There are 4 nested groupings, the coarsest first. Each group lies inside one group of the grouping before and may be the whole of it. The rows also spread widely along 15 directions, which tell nothing about the answers.
In the rows, 128 means zero.
Some rows, each with its group in each grouping after it:
[168  88  87 129 124 143 162 138 158 113 114 198 110 135 166 133 123 115
 153 123  82 102 142 104 131 164 147 122] | Dizog Pak girut z340
[141 146 195  64 133  69 102 129 111 175  96  75 122 115  85  96 143 165
 144 151  65 100 127 109 125  52 154  95] | kes gola luni z204
[124 103 130 105 156 122 100 138 146 104 146 143 143 123 163 117 156 170
  91 132  52 105  91  88 146  97 156 107] | Dizog velu Sotep z107
[148 124 137 126  79 128 164 177 122 159 131  98 157 102  87 114 108 117
 128 150 174  95 151 133 102 125 110 130] | kes Nive panir z385
[154  80 138 154 114 116 110 161 174 125 144 138 103  95 160 126 140 145
  89 145  83  57 114 128 183  47 154 119] | kes Nive Seli z401
[145 168 138  57 108 101 154 158 127 178  77 138 119 146  85 132 121 117
 154 100 116  85 193 141  87 166 120  92] | kes Nive vaka z534
[147  56 158 137  79 128 135 168  83 157 135 131  98 143 152 140 120 102
 118 142 144 152 127 148 115 118 123 183] | kes gimid nulu z434
[146 136 162 119 129 136 112 160  95 130 108 146 129 180 121 138 101 100
 141 128 112 146 149 155  81 135 116 131] | kes Nive vaka z688
[169  65 123 149 138 167 166 178 134 131 166 116 143 107 175  72 113 144
  87 135 127  81 157  96 110 147 104 140] | Dizog rivo ginub z810
[121 181 151 175 168 167  91 109 100 166 135 135  94 155  78 114 100 108
 164 124 127 140 215 169 145 139 117 111] | kes gola lep z15
[168  61 175 166 104 156 146 106 150 151 125  94 133 133 169  81 122 111
 156 195 156 151 132 133 138 119 142 176] | Dizog Zolif difi z959
[148 179 114 107 128 165 139 133 107 113 121 141 134 167 136 163 112 118
 144 113 118 134 176 144  89 186 111 122] | Dizog velu Zamed z152
[121 141 153  65 127 117 121 173 112 189 100 141 147 186 115 133 143 130
 106 110  76 125 151 146  59 148 135  95] | Dizog velu Zamed z714
[154  77 122 134 126 169 172 137 136 170 116 190 143 186 101  89 124  86
 179 125 145 133 166 124  94 192 139 135] | Dizog Zolif difi z467
[184 142 151 158 167 171 114 107 122 126 132 128 125 158  91 104 112 123
 198 168 133 145 172 130 147 120 142 127] | kes Nive panir z161
[139 156  95  62 154 170  98 159  54 125 172 182 142 227 116 207 183 179
  94  63 109 135 121  91 111 156 131 118] | kes zaguf par z615
[129 106 141 131 119 154 122 151 151  81 158 140 124 145 171 145 109 114
  99 134 173 135 152 143 140 143 114 157] | kes gimid terur z337
[169 200 130 114 113 124 124 107 103  97  99 103 150  95 214 160  83 143
 118 129 122  89 121  79  93 189  93 132] | kes Nive panir z161
[146 160 134 216 131 187 102 100 101 200 125 117 147 144 166 135 112 122
 153 168 128 146 116 124 119 148 131 135] | kes zaguf par z615
[178 119 204 136 134 115 110 128  64 145 116  79 136 129 119  82 119 140
 154 157  67  88 125 112  98  48 128 133] | Dizog Zolif difi z467
[120 140 145  62  96  98 117 129 136 125 114 143 128 133 119 160 165 148
 114 117 144 112 139 115 143 130 153 118] | Dizog velu Sotep z107
[134 126 139  90 141 100 113 127 194 104 124 131  89 108 136 134 139 162
 129 148 114 134 169 130 201 106 160 108] | kes zaguf par z615
[127 147 129 154 113 125 119 176 128 104 134 155 113 112 124 153  89 111
 124 126 111 111 160 154 126 112 115 118] | kes gimid nulu z434
[112 166 151 141  78 131 119  97 113 153  98 150 121 137 173 165 112  94
 127  95 168  80 149 138 117 172 108 146] | kes gimid nulu z434
[112  99 126  96 113 112 102 191  69 138 156 166  79 156 104 169 148 135
  80  81  69 113 133 147 133  87 128 126] | kes gola lep z15
[166  88 121 133 114 128 130 153  90 124 135 159 112 131 131 142 137 137
 141 139  88 137 118 105 132 112 144 146] | Dizog Zolif difi z959
[137 197 191  66  97  99  91 180 104  73 126  97 133 152 130 188 100 137
  83 128 152 125 158 161  88  96 102 123] | kes gola lep z15
[120 153  99  95 111 132 142 127 181  86 121 192 107 141 136 168 124 117
 130  87 164  87 185 135 166 175 128 114] | kes zaguf par z615
[126 124 142 117 122 123 147 126 185  89 126 127 127 103 124  94 104 113
 130 126 135  61 166 140 157 113 121 117] | kes Nive Seli z401
[134 139 156 125 124 142 137 124 134 160 123  50 167 119 166  89 112 135
 121 163  80  99 105 129  95 112 113 122] | kes Nive panir z161
[157  95  96 131 152 145 147 143 136 146 137 179 134 124  91 100 140 138
 157 118  99  90 136  81 152 137 148 106] | kes Nive vaka z534
[130 142 164 127 146 132  88 146  80 140 125 151 137 162 117 131 110 124
 117 123 121 140 129 113  95 131 122 126] | kes gola luni z204
[ 82  96 129 140 127 169 121 152 173 164 143 169 173 189 127 119 150 110
 114 148 136 188 112 153 107 153 152 117] | Dizog rivo ginub z810
[118 109 135 138 117 111 131 140 189  97 121 141 101  87 157 108 104 111
 108 121 100  58 156 147 172 100 123 115] | kes Nive vaka z534
[124  94 105 220 105 198 177 130 216 109 187  88 119  84  79  80 102  85
 186 193 184 117 193 198 213  79 130 141] | kes gimid terur z337
[ 59 107 160  86 132 119 128 150 133  12 158 144 158 144 125 103  92  97
  94  95 124 113 120 145 116 105  92 145] | kes gimid nulu z434
[125 154 130 125 125 175 123  93  83 164 121 167 139 190 106 152 144 106
 158 105 182 158 169 127 112 207 129 145] | Dizog velu Zamed z152

New rows, each followed by its group in each grouping:
[157 125 196 135 100 138 107 171 110 135 145  85 169 152 134 133 125 135
 109 165 142 105 107 137  92  54 127 140] | kes gimid nulu z434
[158 116 125 135 103 124 156 145  99 169  94 155 132 103 167 119 100 113
 118 117 134  91 153  92  82 204 110 138] | Dizog velu Zamed z152
[163  91 132 106 169 185 147 168 106 101 166 148 181 199 120  96 129 138
 125 127 112 135 134  96  76 149 117 135] | Dizog Zolif difi z959
[122 102 169 102 125  93 127 139  85 162 112  78 161  95 148  79 128 152
 101 149  59 110  84  88  85 103 127 127] | Dizog velu Zamed z152
[ 89  81 169 168 111 154 126  84 115 102 153 113 128 129 162  85 118  94
 108 121 163 106 136 144 159 118 102 183] | Dizog Zolif difi z959
[162 126 136 140 135 158 156 126 116 164 130  91 115 116 122  87 105 121
 152 134 140  99 193 130 132 155 103 135] | kes Nive vaka z534
[218 143 241  55 118  98 100 124 147 123 111  22  88 143 143 127 164 187
 147 190 113 107 190 159 158  12 161 127] | Dizog rivo ginub z810
[119 125 128  81 142 148 116 152  88  96 162 158 141 185  95 148 146 134
 124  91 112 118 130 119 117 118 124 128] | kes gimid terur z337
[116  86 126 138 121 175 134 136  91 105 145 160 125 194 150 128 111  77
 126 104  95 126 111 164  99 134 107 163] | kes Nive Seli z401
[168  81 167  90 169 102  81 189 121 177 116 199 115 173 131 125 141 159
  85 127 117 151 139  77 109 145 164 112] | kes gola luni z204
[130 104  91  87 132 118 114 156 181  87 138 230 161 149 141 167 170 164
 100 101  98  80  71  60 157 116 176  91] | kes zaguf par z615
[183 154 161 139 161 150  89 147  87  92 137 172 178 160 150 143 109 154
 110 134 166 139 132  57  85 167 122 132] | Dizog Zolif difi z467
[143  96 141 103 131 132 110 142  91 164 120 197 151 176 131 141 160 142
 121 119 154 165 114  73 100 180 154 136] | Dizog rivo ginub z810
[141 131 172 109 106 124 102 149 113 140 121 127 144 157 135 145 147 134
 110 138 122 105 123 133 105  95 144 125] | Dizog velu Sotep z107
[138 134  95 166 157 155 128 166 114 151 154 147 120 105  75 114 111 135
 144 135 114 140 173 122 150 141 123 106] | kes Nive vaka z534
[149  85 153  97 110 115 107 104  89 103 118 159  77 163 149 152 142 115
 148 118  98 132 108 124 156  99 149 166] | kes gola luni z204
[112 124 180  96 149 125 113 157  95 103 139 122 136 161  87  92  99 111
 115 115 127 121 157 141  98 105 102 131] | kes gola luni z204
[156 114 162 134 119 117 108 161  53  86 129 154 117 148 108 145 109 112
 140 133  99 134 130 129 103  77 124 146] | Dizog Pak girut z340
[136 192 134 110 119 173 106 131 156 112 135 138 156 204 131 196 138 128
 154 145 136 164 138 165 113 133 145 115] | kes gimid nulu z434
[187 157 140 154 133 150 108 154 151 182 110 150 150 134 187 143 111 146
  95 141 155  88 156  94  99 183 127 110] | kes Nive panir z385
[ 78 110 193  85 164  75  70 105 171 161 124  78 158 105 126  73 162 183
  95 179  84 169  79  96 171  74 173 100] | kes Nive panir z161
[119  85 143 101 100 104 140 137 180 118 135 110 122  97 130 105 142 136
 107 141 123  84 124 132 174  81 145 127] | kes Nive Seli z401
[115 173 156 118  95 162 115  89 126 106 131 129 132 184 125 168 143 107
 145 114 182 126 170 169 142 137 121 148] | Dizog Zolif difi z959
[121  90 127 138 139 148 123 158 119 137 164 144 153 132  94 106 131 136
 110 138 151 144 125 108 139 128 130 135] | kes Nive panir z385
[197 102 130 134  96 120 117 208  97 110 144 135 129 115 133 178 124 152
 113 171 122 152 102 109 120  86 142 141] | kes Nive vaka z688
[ 85  88 131  88 162 137 136 134 154  57 157 140 156 135 120  85 115 132
 123 151 151 226 139 116 138 174 127 142] | Dizog rivo ginub z810
[162 213 199  64  95  66  78 125  91 191  78  64 117 113 169 175 142 182
  95 131  90  74 131 105 100  98 134  99] | kes gola lep z15
[124 115 160 131 184 128 114 141 114 153 135 140 153 129  89  59 110 144
 129 133 128 120 156  86 124 134 126 109] | kes zaguf par z615
[ 67 101 111  90  84  95 149 136 156 155 138 108  65  84  71 122 165 127
 127 117  97 115 182 189 205  89 147 116] | Dizog velu Sotep z107
[163 188 145 184 116 192 125  84 175 139 126  92 165 147 173 132 123 124
 162 164 128  81 146 145 129 118 132 115] | Dizog Zolif difi z467
[102 103 142 153 103 166 150  80 106 202 136  91 137 137  98  83 157 111
 174 148 146 141 138 145 146 128 136 148] | Dizog rivo ginub z810
[147 139 130 117 134 152  94 134 117 134 153 167  98 169 123 176 160 145
 122 101 144 107 168 126 167 124 144 126] | kes gimid terur z337
[150 137 138 129 113 177 114 178 138 167 146 106 155 189 146 165 150 138
 114 174 109 172 125 170  89 117 149 120] | Dizog velu Sotep z107
[101 177 205  88 113  64  54 130  99 163 102 124 147 121 107 157 145 159
  98 134 166 137 121  97 126 104 147 112] | kes gimid terur z337
[100  95 138 151 125 152  90 120 108 119 152 171 100 165 144 152 140 107
 103 104 147 151 134 151 170 130 128 160] | kes Nive vaka z688
[128 151 146 105  78 136 139 115 120 129  95 128 163 149 188 158 117 109
 131 140 160 150 112 124  73 190 117 148] | Dizog rivo ginub z810
[177 153 163  64  87 128 117 112 124 124 124 101 120 156 183 188 167 169
 100 122 186 110 163 109 142 150 133 154] | Dizog Zolif difi z959
[136 126 139 115 115 128 114 115 142 185 125  91 120 110 196 135 144 162
  82 142 137 125 131 108 147 163 133 136] | kes Nive Seli z401
[123 108  88 126  62 149 148  90 123 159 138 162 172 139 121 168 196 138
 154 125 145 111  56  77 153 135 170 140] | Dizog Zolif difi z467
[129 112 158  73 109  73  93  84 126 160  66 184 101 153 150 165 167 136
 157 144 118 197 111  95 148 159 188 135] | Dizog Pak girut z340
[117 121 148  91 172 130 115  88 104 111 143 104 114 126 155  95 131 158
 129 114  92 135 143  93 154 147 120 142] | kes gimid nulu z434
[ 89 171 136 111 123 133 102  91 135 129 127 145 138 146 118 156 154 136
 126 116 157 142 153 125 157 149 141 115] | Dizog Pak girut z340
[176 165 115 160 144 158 104 156  59 102 160 133 138 117  95 159 121 158
 147 152 112 144 138  99 124 110 130 123] | Dizog velu Sotep z107
[197 179 125 171 105 163 131 121 135 178 112 102 148  89 215 149 113 154
 111 156 162  71 158  85 107 193 119 124] | Dizog velu Sotep z107
[ 89 187 105 116 112 164 126  99 115 131 124 173 149 171 100 170 136 101
 144  90 171 139 170 146 122 202 121 121] | Dizog velu Zamed z714
[ 99 102 137 116 120 126 123 115 162 120 147 136 112 129  67 112 149 122
 159 147 126 144 135 150 193  78 163 122] | kes gola lep z15
[142 134 108 141 136 149 145 142 142 131 172  79  86  95  65 107 144 157
 159 142  68 100 203 167 197  56 136 102] | Dizog Zolif difi z467
[136 118 184 147 139 155  72  94  36 154 123 152 157 204 136 133 138 112
 142 129 121 151  71 105  92 117 133 163] | kes Nive panir z385
[141 108  70 119  87 168 181 149 144 130 155 125 134 130 128 142 161 133
 149 122  64  77 117 141 135 100 138 115] | Dizog rivo ginub z810
[ 92 113 121 163 146 135  96 136 136  72 134 200 126 132 182 140  95 105
  94 120 105 157 122 123 131 159 121 134] | Dizog Pak girut z340
[127 125 128 152 148 154 126 119 147  85 153 109 131 105 156 108  95 127
 141 161 123 148 140 124 151 136 118 141] | kes gimid terur z337
[162 104 114 129 140 161 115 167  82 175 180 128 120 147  81 141 164 169
 113 133 141 144 151 108 155 117 140 133] | kes Nive panir z385
[ 91  65 125 148 167 170 124 153 145 155 171  95 149 147 182  66 124 132
  73 139  33 128  91 142 118 113 115 127] | kes Nive panir z161
[ 96 161 114 160 122 140 110 125 103  85 135 173 107 116 116 153  93  92
 127  91 136 109 162 149 154 145  97 132] | kes Nive vaka z534
[209  69 139 109 127 137 138 177 165 143 123 186 121 159 180 125 138 137
  94 111 128  36 148  90 122 138 144 123] | kes Nive panir z161
[105 123 139  93  89 122 119 134 119 122 145 109 137 130 158 160 139 141
  88 136 151 156  99 120 132 139 127 150] | kes gola lep z15
[117 145 124 160 102 165 156 120 144 117 127 117 128 117 132 122  83  82
 147 149 186 156 199 177 126 188 101 150] | Dizog velu Zamed z714
[150 166 168 127 178 158 101 169 128 148 133 150 147 192  83 102 110 125
 133 116  85  77 179 143  85 101 125  77] | kes gola lep z15
[ 94 107 132  98  90 110 139 102 176 146  95 195 133 138 160 134 142 107
 113 101 184 117 147 108 143 208 141 138] | Dizog Zolif difi z959
[ 86 180 188  87 151 116  62 103 118 205 120 160 108 185  50 133 172 140
 111  73 184  96 210 136 164 128 146  93] | kes gola luni z204
[ 69  91 114 121  96 130 154 127 158 134 136 141 174 134  54 104 152 107
 173 166 119 186  87 141 144 106 162 124] | Dizog Zolif difi z959
[164 121 135 128 164 171 144  94  78 148 148 120 129 143 117  77 125 137
 157 105 118  72 160  79 127 153 111 137] | kes gola lep z15
[144 119 118 189 120 200 117 108  56 118 139 158 159 176 232 154 108 102
 119 124 102 147  71 106  68 182 101 174] | Dizog rivo ginub z810
[159 125 135 114 128 139 119  94 125 128 144  69 166  95 198 128 157 196
 119 185 127 170  78  55 144 141 148 145] | Dizog rivo ginub z810
[126 153 144 137 160 141  84 136 124 122 131 176 137 151 144 140 134 141
  91  97 102  87 151 111 126 132 132 102] | Dizog velu Zamed z152
[139 140 101  88  73 115 179 185 113 102 119 147 179 108  72 151 114 117
 148 138 151 129 124 109  77 154 125 119] | Dizog velu Zamed z152
[109 142 146 116 122 143 114 141 116 139 148 120 143 149 114 136 132 129
 117 122 146 119 144 135 124 124 119 128] | kes gimid terur z337
[145 138 142 142 129 128 121 196 168 132 153  78 113 101  64 118 106 142
 144 200  99 166 171 181 153  48 145  97] | kes gola luni z204
[ 70 139 173 103 115 120  95 138  92 128 149  94 135 148  89 131 152 130
  90 112 106 123 136 171 132  64 123 125] | Dizog velu Zamed z152
[114 140 160 127 129 160  89 142  90 150 158 165 133 190 131 160 147 129
  79  75 185  97 167 128 124 148 112 140] | kes gimid nulu z434
[161 126 134 139 122 130 105 178 141  94 139 166 142 124 184 163 108 140
  89 136 125 101 114  97 115 127 128 125] | kes gimid terur z337
[159 120 126 125 116 128 157 172 147 160 126 113 155  98 119  99 128 150
 134 157 102  96 142 107 107 116 138  99] | Dizog rivo ginub z810
[144 167 226  74 100 109  73 105  64 173  91  91 113 195 178 173 149 141
  97 119 158 145 160 144  91 140 120 160] | Dizog Zolif difi z959
